There are 9 hidden switches. A switch that is on adds its own fixed numbers to the row, and there is some noise. The rows also spread widely along 10 directions, which tell nothing about the answers.
In the rows, 128 means zero.
Some rows, each with its switches (1 for on, 0 for off) after it:
[ 93 112 188 122 183  50  80 183 111  55  87 107 138 108 127 119 126  71
 155 171  79 170 147 135 118 134 152]	0 0 0 1 0 1 0 1 1
[156  73 149 121  65 150 146 128 103 215  91 151 125 115 133 146 112 177
 112 119 160 138 168 121 124 141 121]	0 0 1 0 1 0 1 0 0
[126 160  88 157 101 150 139 144 123 124 104 122 102  92 124 148 133  84
 139 110 124 140 133  75 137 107 121]	1 0 0 0 0 0 0 0 0
[118 118 139 170 104 134 103 147 114  82 128  84 113  79 128 143 135  75
  98  95 105 165 187 103 114 160 120]	0 1 0 1 0 0 0 0 1
[127 105 113 140 144  60  97 151 132  97  80  53  89  75 123 161 113  88
  69  91 118 155 115 130 154 148 119]	1 0 0 1 1 0 1 0 1
[102 110 162 170 111 164 158 126  93 149 127  80 108 101 122 153 140 148
  56  73 130 155 201 169  81 184 110]	0 0 1 1 0 0 0 1 0
[ 74 161 198 106 178  94 135 158 106 177  51  67 105 121 121 124 102 133
 132 130 113 155 143 159 127 164 129]	0 0 1 0 1 1 1 1 1
[111 165 164 104 160  31  97 159 123 112  63  58  94  88 131 152  96  82
 109 132  70 145  75 156 147 143 121]	1 1 0 1 1 1 0 0 0
[ 96 112 126 163 100 175 126 108 114 141 110 104 131 127 112 103 114 137
 120 105 137 150 186 108 132 147 136]	0 1 1 0 0 0 1 0 1
[ 89  90 159 172 199 139 129 130 151 154 101 126 160 169 103 131 156 185
 104 130 128 126 196 163  89 174 106]	0 0 1 1 0 1 1 0 0
[121 133 131 142 175 115 122 130 170 192  79 134 150 171 123 127 123 143
 133 160 125 110 114 131 147 131 108]	0 0 1 0 1 0 0 0 0
[ 75 132 150 134 115 158 150 135  93 134  49  86 114 118 125  92  98 117
 146 130 137 171 175 117 122 137 173]	0 1 0 0 0 0 1 1 1
[130 137 140 184 215 103  71 175 201 125  74 129 118 127 160 113 151  80
 113 163 111 126 130  88 119 162 127]	1 0 0 0 0 0 0 1 1
[128  97 159 130 126 119  79 108 145 158 140 148 159 129 101 125 118 130
 154 163 121 145 145 116 165 151 106]	0 1 1 0 1 0 1 1 0
[115  67 102 127  90 101 112 120  79  95 119  85 118 119 126 106  89 130
  99 108 133 152 141 146 153 118 168]	0 0 1 0 1 0 1 0 1
[137 131 111 167 120 189 130 126 133 162 159 141 123 127 112 136 159 147
 124 102 123 108 169  91 141 144  88]	0 0 1 1 1 1 1 0 0
[118  84 100 141 140  97 125  98 127 132  86  96 120 120  98 136 106 155
  97 114 134 130 113 164 162 123 124]	1 0 1 1 1 0 1 1 1
[ 99 131 140 134  94 148 133 187  51  91  78  82  82  87 163  94 119  83
 135 107 115 172 179  81 115 112 175]	0 0 1 1 1 1 1 0 1
[136  60  92 147 173  33  57  79 185 118 136 138 170 139  75 166 108 141
 138 158 122 118 130 147 184 122  86]	0 1 1 0 1 1 0 0 1
[153 170  78 132  56 162 138  70 134 212  83 103  94 117 118 125  85 138
  98  92 129  90  46 101 210 105 104]	1 1 1 1 1 0 0 0 0
[ 95 141  80 171 131 117 109 101 135 122 114  62 107  95  99 150 110  83
 120  87 140 155 173  92 172 132 101]	0 1 1 0 1 1 0 0 1
[106 135  99 154 118 130  94 110 134 130  71  67 119 145 145  63  91  93
  96 122 132 128 114  93 185 132 164]	0 1 0 1 1 1 0 0 0
[150 137 194 122 130  74  64 121 147 158 164 130 141 103 100 171 121 133
 109 117  76 118 116 145 144 198  67]	1 0 0 0 0 1 0 0 1
[124 161 122 186 138 170 122 112 139 134 221 145 155 119  79 176 171 128
 149 107  86 119 176 123 119 157  44]	1 0 1 0 1 0 0 0 1

New rows, each followed by its switches (1 for on, 0 for off):
[105 116 114 175 196 100  83 104 189 130 115 129 142 132  96 141 137 113
 138 149 130 133 159 111 150 145  99]	0 1 1 0 0 1 0 1 0
[129  55 151 168 129 119  82 145 121 100 128 141 133  88 129 127 141 122
 116 127 139 166 221 102  96 176 139]	1 0 0 0 0 1 1 1 1
[125 136 113 129 126 118 164 160 120 131  48 110  75 100 148 139 113 147
 117 129 114 125 112 145  98 113 156]	1 1 0 0 0 0 1 0 0
[109 133 164 111 122  97 147 120 111 196  43  94 117 115 101 165  96 149
 115 104 126 137 133 151 144 135 102]	0 0 1 1 0 1 0 0 1
[127 112 135 131  57 176 124  94  83 136 171 145 178 157 102  96 117 137
 150 134 107 124 137 120 165 126 123]	0 0 0 1 1 0 0 0 0
[131 100 137 104 109  60  95 123 113 110  70  77 103  98 126 125  78  99
  83 120 112 138  72 146 184 126 155]	0 0 0 1 0 0 0 1 1
[134 134 154 134 105 123 123 126 111 140 141 126 108  93 116 166 122 151
 127 108  92 122 156 147 113 150 102]	0 1 1 0 0 1 0 0 1
[128  85 105 152  94 122  99  97 124 115 150  99 139 138 118 109 108 129
  71 102 132 128 130 141 159 154 139]	0 0 0 0 0 0 0 0 0
[115  95  94 189 196 109 133 119 177 143  88  94 102 125 117 160 148 155
  58 100 148 113 159 157 116 157 104]	0 0 1 1 0 1 0 1 0
[117 107  79 165 130 146 143  54 161 187 116 123 146 141  79 154 116 164
 124 123 158 121 152 146 167 128  89]	0 1 1 0 1 0 0 1 0
[133 121 116 144 114 141 103 132 114  90 153 169 126 118 132 108 132 122
 176 162  95 120 142 106 129 101 149]	0 1 1 0 0 1 0 1 0
[ 71 115 148 116 164  70 102 135 105  85  62  51 126 144 110  90  92 115
 107 121 103 148 115 160 158 140 164]	0 0 0 1 0 1 1 0 1
[ 86 189 132 144 108 191 165  99  99 140 139 113 122 130  93 118 121 144
 167 117  89 125 143 143 133 125 116]	0 1 1 0 0 0 0 1 1
[145  36 131 170 123 101  90 126 120 112 138 168 155 120 143 131 128 169
 128 158 118 135 205 152  77 142 137]	1 1 1 0 1 1 0 0 1
[ 97 146 103 136 205  52 124 179 141  95  76  89  97 123 132 149 128  96
 141 150 101 136 116 140 126  97 130]	0 0 1 0 1 1 0 0 0
[103 134 215 133 115 149  94 141  86 142 174 101 133  99 107 131 141 114
 122 107  94 164 193 123 125 200  93]	0 0 1 1 1 1 1 1 0
[ 76 144 162 168 155 149 136 121  96 106 175  79 125 134 122 111 138 151
 109 116  89 136 193 189  80 186 128]	0 1 1 0 1 1 0 1 0
[ 81 165 171 132 134 179 134 145 102 141  88 129 140 160 135  52 119 130
 162 162 102 136 126 120 118 142 170]	1 0 0 0 0 0 1 1 0
[188  95 103 138  74 120 118 133 139 180  94 161 113  79 125 191 127 113
 131 118 143 128 131  71 170  96  82]	0 0 1 1 1 0 0 0 1
[139 124 169 133 103 109  89 100 118 156 159 114 138 121 122 130 102 155
  97 124  81 117 114 175 134 176 103]	1 1 1 0 1 0 0 0 1
[152  76  98 149 156 101 129 104 180 171  82 133  97 108 111 177 120 186
  88 119 144 104 125 159 142 139 107]	0 1 1 0 0 0 1 1 1
[ 95  61 174 140 171  94  82 139 130 115  99 135 180 168 113  95 119 144
 136 168 119 156 171 148 117 151 146]	0 0 1 0 0 0 1 0 1
[133 171 125 152 105 148 116 158 103 110 157  69  77  98 153 127 138  86
  69  80  82 122 106 118 144 151 117]	0 0 1 1 1 0 0 0 0
[146 178 121 135 132 134 127 152 131 126 134 178 120 115 118 150 147 124
 190 150  77  96 109  97 128 101 104]	1 0 0 0 0 1 0 0 1
[144 136 146 109 148  68 105 151 136 113 109 150 140 111 106 173 126 115
 180 173  64 121  88 143 146  90  95]	0 1 1 1 1 0 0 0 1
[159  85  66 176 128 111  75  64 195 142 163 120 137 128 103 138 122 126
  79 121 143 105 117 120 199 154  99]	0 1 0 0 1 0 0 1 0
[149 152  49 179 122 125 102 116 158  98 150 105  69  62 115 165 138  81
 101  76 125 115 123  71 173 130  98]	1 0 0 0 0 1 0 1 1
[141 118 136 115  95 103 103 111 113 150 148 103 100  96 114 149 103 153
  99 101 108 118 121 146 160 160 107]	0 1 1 0 1 1 1 0 0
[128 108 116 149 123 119  99 145 131 106  89 127 104 110 158 100 111  96
 125 153 120 143 126 102 135 109 167]	0 1 1 0 0 0 0 1 0
[164 155 113 134  88 117  94 105 133 154 146 116  93  92 117 152 113 126
  82  82  92  91  61 113 187 140  86]	1 0 1 1 0 1 0 0 0
[174 107  87 143  97 126 132 122 129 156 162 149  87  81 115 190 141 169
 106  90 121 100 131 125 134 131  83]	1 0 1 0 1 1 1 0 0
[124 163  72 127 111 104  69  98 132  78 158 112 112 127 111  95  93  90
 148 130  81 100  47  97 217  90 139]	0 1 1 0 0 1 0 0 0
[120 110 144 134  72 131 114 147  59  95 147 133 140 111 140 101 116 107
 155 139 106 159 174 112 105 126 158]	1 0 0 0 1 1 0 0 0
[142 112 103 168  77 159 137 117 116 142 153 128 105  58 110 192 142 102
 131  98 143 164 207  91 127 134  84]	0 1 1 0 1 0 0 1 0
[119 129 108 140 107 135 128 145 101 101  68 104  74  85 144 109 111 108
 119 124 111 145 104 111 133 101 168]	1 1 1 1 0 0 1 1 0
[184  79 135 133  42 155 126 139 102 173 110 173 102  83 173 133 115 142
 128 145 140 135 160  98 116 118 144]	0 1 1 0 1 0 0 1 0
[ 89 145 157 135 124 134 143 189  62  89 103  56  66  80 158 115 122  88
 110 103 102 176 171 132  98 144 166]	0 0 1 0 1 0 1 1 1
[150 139 147  95  76  91 125 139  78 127 156 115  85  83 126 167 107 145
 111  98  79 114  93 161 138 129 117]	0 0 1 0 0 1 0 0 0
[131  70 152 114 122  70 118 156 101 104  88 142 143 118 125 149 117 132
 132 159 104 151 130 159 110 100 141]	0 0 1 1 0 0 0 0 0
[134 140 186 130 128 123  92 139 124 155 112 124 118 111 144 112 116 125
 127 145  86 122 131 126 136 158 121]	0 1 1 1 1 1 0 1 1
[131 111 170 125 112  77  77 103 126 145 142 141 154  97  86 170 107 130
 144 137  97 149 144 137 139 155  81]	1 1 1 0 0 1 0 0 0
[145  83  71 151 114 127 107  74 158 145 115 128 106 104  91 149 114 157
 101 102 149 109 120 116 188 122 109]	0 1 1 1 0 1 1 1 0
[139 163 137 146 135 130  78 131 153 129 157 141 122 123 126 123 131 110
 138 137  81 105 113  97 153 143 104]	0 1 1 0 0 1 0 0 0
[ 69 148 203 115 128  96  93 101  87 134 125  67 164 136  83 116  92 115
 141 126  75 159 149 165 154 168 106]	0 1 1 1 1 1 0 0 1
[107 144 125 136 103 180 120 111 127 176  61 138 136 145 114  84 106 127
 168 136 137 130 136  59 176 107 137]	0 1 1 1 0 1 1 0 0
[137  91 112 157 108 134 128 114 115 119 179 144 137 109 106 158 146 138
 133 120 132 136 196 130 121 144 107]	0 0 0 0 1 1 0 1 0
[115  82 126 146 135  95  98 106 129 131 124 104 143 131 117 118 109 127
 108 135 142 143 161 138 152 154 137]	0 0 0 0 1 1 0 1 0
[190  88  96 139 113  86 139 105 175 186 129 146 112  89 102 234 132 176
  92 113 131  98 132 163 136 143  58]	0 1 0 0 1 0 0 0 0
[146  85 143 106 163  20  78 148 134  99 120 131 129 107 119 162 110 113
 136 169  91 135  93 168 151 113 122]	0 0 1 0 1 0 0 1 1
[ 96 143 195 130 133 145 117 160 116 150  98 142 152 117 109 138 134 106
 190 157 104 175 188  94 106 141 109]	0 1 1 0 0 0 1 0 0
[102 165 169 113 109 119 139 152  83 153  97  77 105 118 137 119 103 119
 126 112  99 138 140 139 128 151 136]	0 0 0 0 1 1 0 0 1
[ 99 144 130 139 141 124 140 142 111 138  84 117 117 131 122 127 119 130
 149 124 114 133 151 123 122 115 134]	0 0 1 0 0 1 0 0 1
[109 119 109 143 161  96  99 141 141 125  74 105 134 154 137  95 106  98
 136 156 119 134 111 111 161 106 150]	0 0 1 0 1 0 0 0 1
[136 113 158 103  98  75  73 146  80  90 170 124 128 120 138 105 103 114
 135 145  72 130 102 142 151 128 147]	0 0 1 0 1 1 0 0 0
[106 141  85 183 171 129 110  81 184 171 124  79 126 145 100 139 124 138
  86  98 140 109 147 133 168 163  83]	0 1 1 0 1 1 0 0 0
[133 100 171 138  85  94  97 124  83 105 157 115  99  50 122 167 113 129
 109 101  96 159 174 154  98 170 114]	1 1 1 0 0 1 0 1 1
[113 191 191 106 130 119 105 145 114 152 132 148 152 119  82 156 133  94
 197 144  70 137 115  95 161 122  70]	0 0 1 1 0 1 0 0 0
[132 123  71 147 157  83 138  94 178 187  90  94 117 122  84 200 114 138
  94 101 151 118 107 141 182 121  66]	0 0 1 0 1 0 0 0 0
[121 168  83 164 137 134 134 115 149 131 113  78  95 102 108 156 130 106
 110  91 111 112 131 109 165 131  94]	0 1 0 1 1 1 0 0 1
[135 110 165 124 107  77  64 144  94  78 159 104 119  92 125 135 117  99
 105 110  73 139 123 133 147 149 124]	0 0 1 1 0 1 0 0 1
[116 121 129 168 120 160 106 121 121 144 152 126 144 144 127 100 134 128
 134 122 121 127 183 100 136 146 119]	0 0 1 0 1 1 0 0 1
[113 110  98 118 129  81 119 143 117 112  68  72  85 104 128 127  95 116
  92 102 138 139 111 125 160 127 160]	0 0 0 0 0 1 1 0 0
[ 98 160 165 131 161 152 133 137 118 166 120 130 152 181 122  86 127 172
 146 159  85 106 107 164 118 149 126]	1 0 1 0 1 0 1 0 0
[ 86 119  66 184 139 151 133 105 124 111  97  49  81 115 125  99 113 119
  56  71 154 145 140 130 144 148 154]	1 0 1 0 0 0 1 1 0
[114 125 101 185 153 142 132 102 172 164 131 140 161 111  63 207 154 114
 173 124 142 156 218  93 135 126  39]	0 1 1 0 1 0 0 0 1
[121 177 132 126 132 122  78 122 135 132 139 130 135 143 122  90 110 100
 175 157  75 106  91  95 186 117 122]	0 1 1 0 1 1 0 0 1
[134 118 109 145 141 127 112 107 169 185 110 141 129 128  91 158 130 150
 126 113 147 115 139  98 171 139  83]	0 0 1 0 0 1 1 0 0
[155  99 128 121  96 122  89  66 150 185 129 187 159 139  96 124  98 163
 167 163 128  99 103 115 192 116 109]	0 1 1 0 0 1 0 1 0
[ 83 135 151 167 146 126 102 112 132 126 118  65 130 132 120 106 112 124
  90 101 111 141 178 144 126 191 131]	0 1 0 0 0 1 0 0 1
[ 65 152 138 145 195 111 123 120 136 106  91  81 134 179 126  71 105 139
 123 161  88 118  96 189 128 133 166]	0 1 1 0 0 0 0 1 0
[120  96 148 143  88 102  79 104  85 105 168  69 138 114 120 112 101 115
  58  92  96 147 123 163 148 173 122]	1 0 1 1 1 0 0 0 0
[123  99 143 143 121 131 108 106 113 106 184 157 179 158  86 131 142 154
 141 142  84 116 133 162 133 128 103]	0 0 1 1 0 0 0 0 0
[113 123 197 117 122  83  71 123 111 137  87  81 112  96 129 113  86 110
  96 124  95 147 118 142 156 168 134]	0 1 1 1 0 1 0 1 1
[101 179  73 175  59 194 103 106  87  88 149  52  46  45 123  96 106  59
 105  42 127 159 153  39 180 143 142]	1 1 1 0 0 1 1 1 1
[131 172  95 209 139 227 136 101 166 164 144 151 126 131 121 111 167 137
 142 119 114  93 173  77 131 151  93]	1 1 0 1 1 1 0 1 1
[109 165 235  87 107  97  90 150  75 136 171  93 115  81 108 149 109 125
 143 116  48 149 142 157 132 189  92]	0 1 1 0 1 1 1 0 1
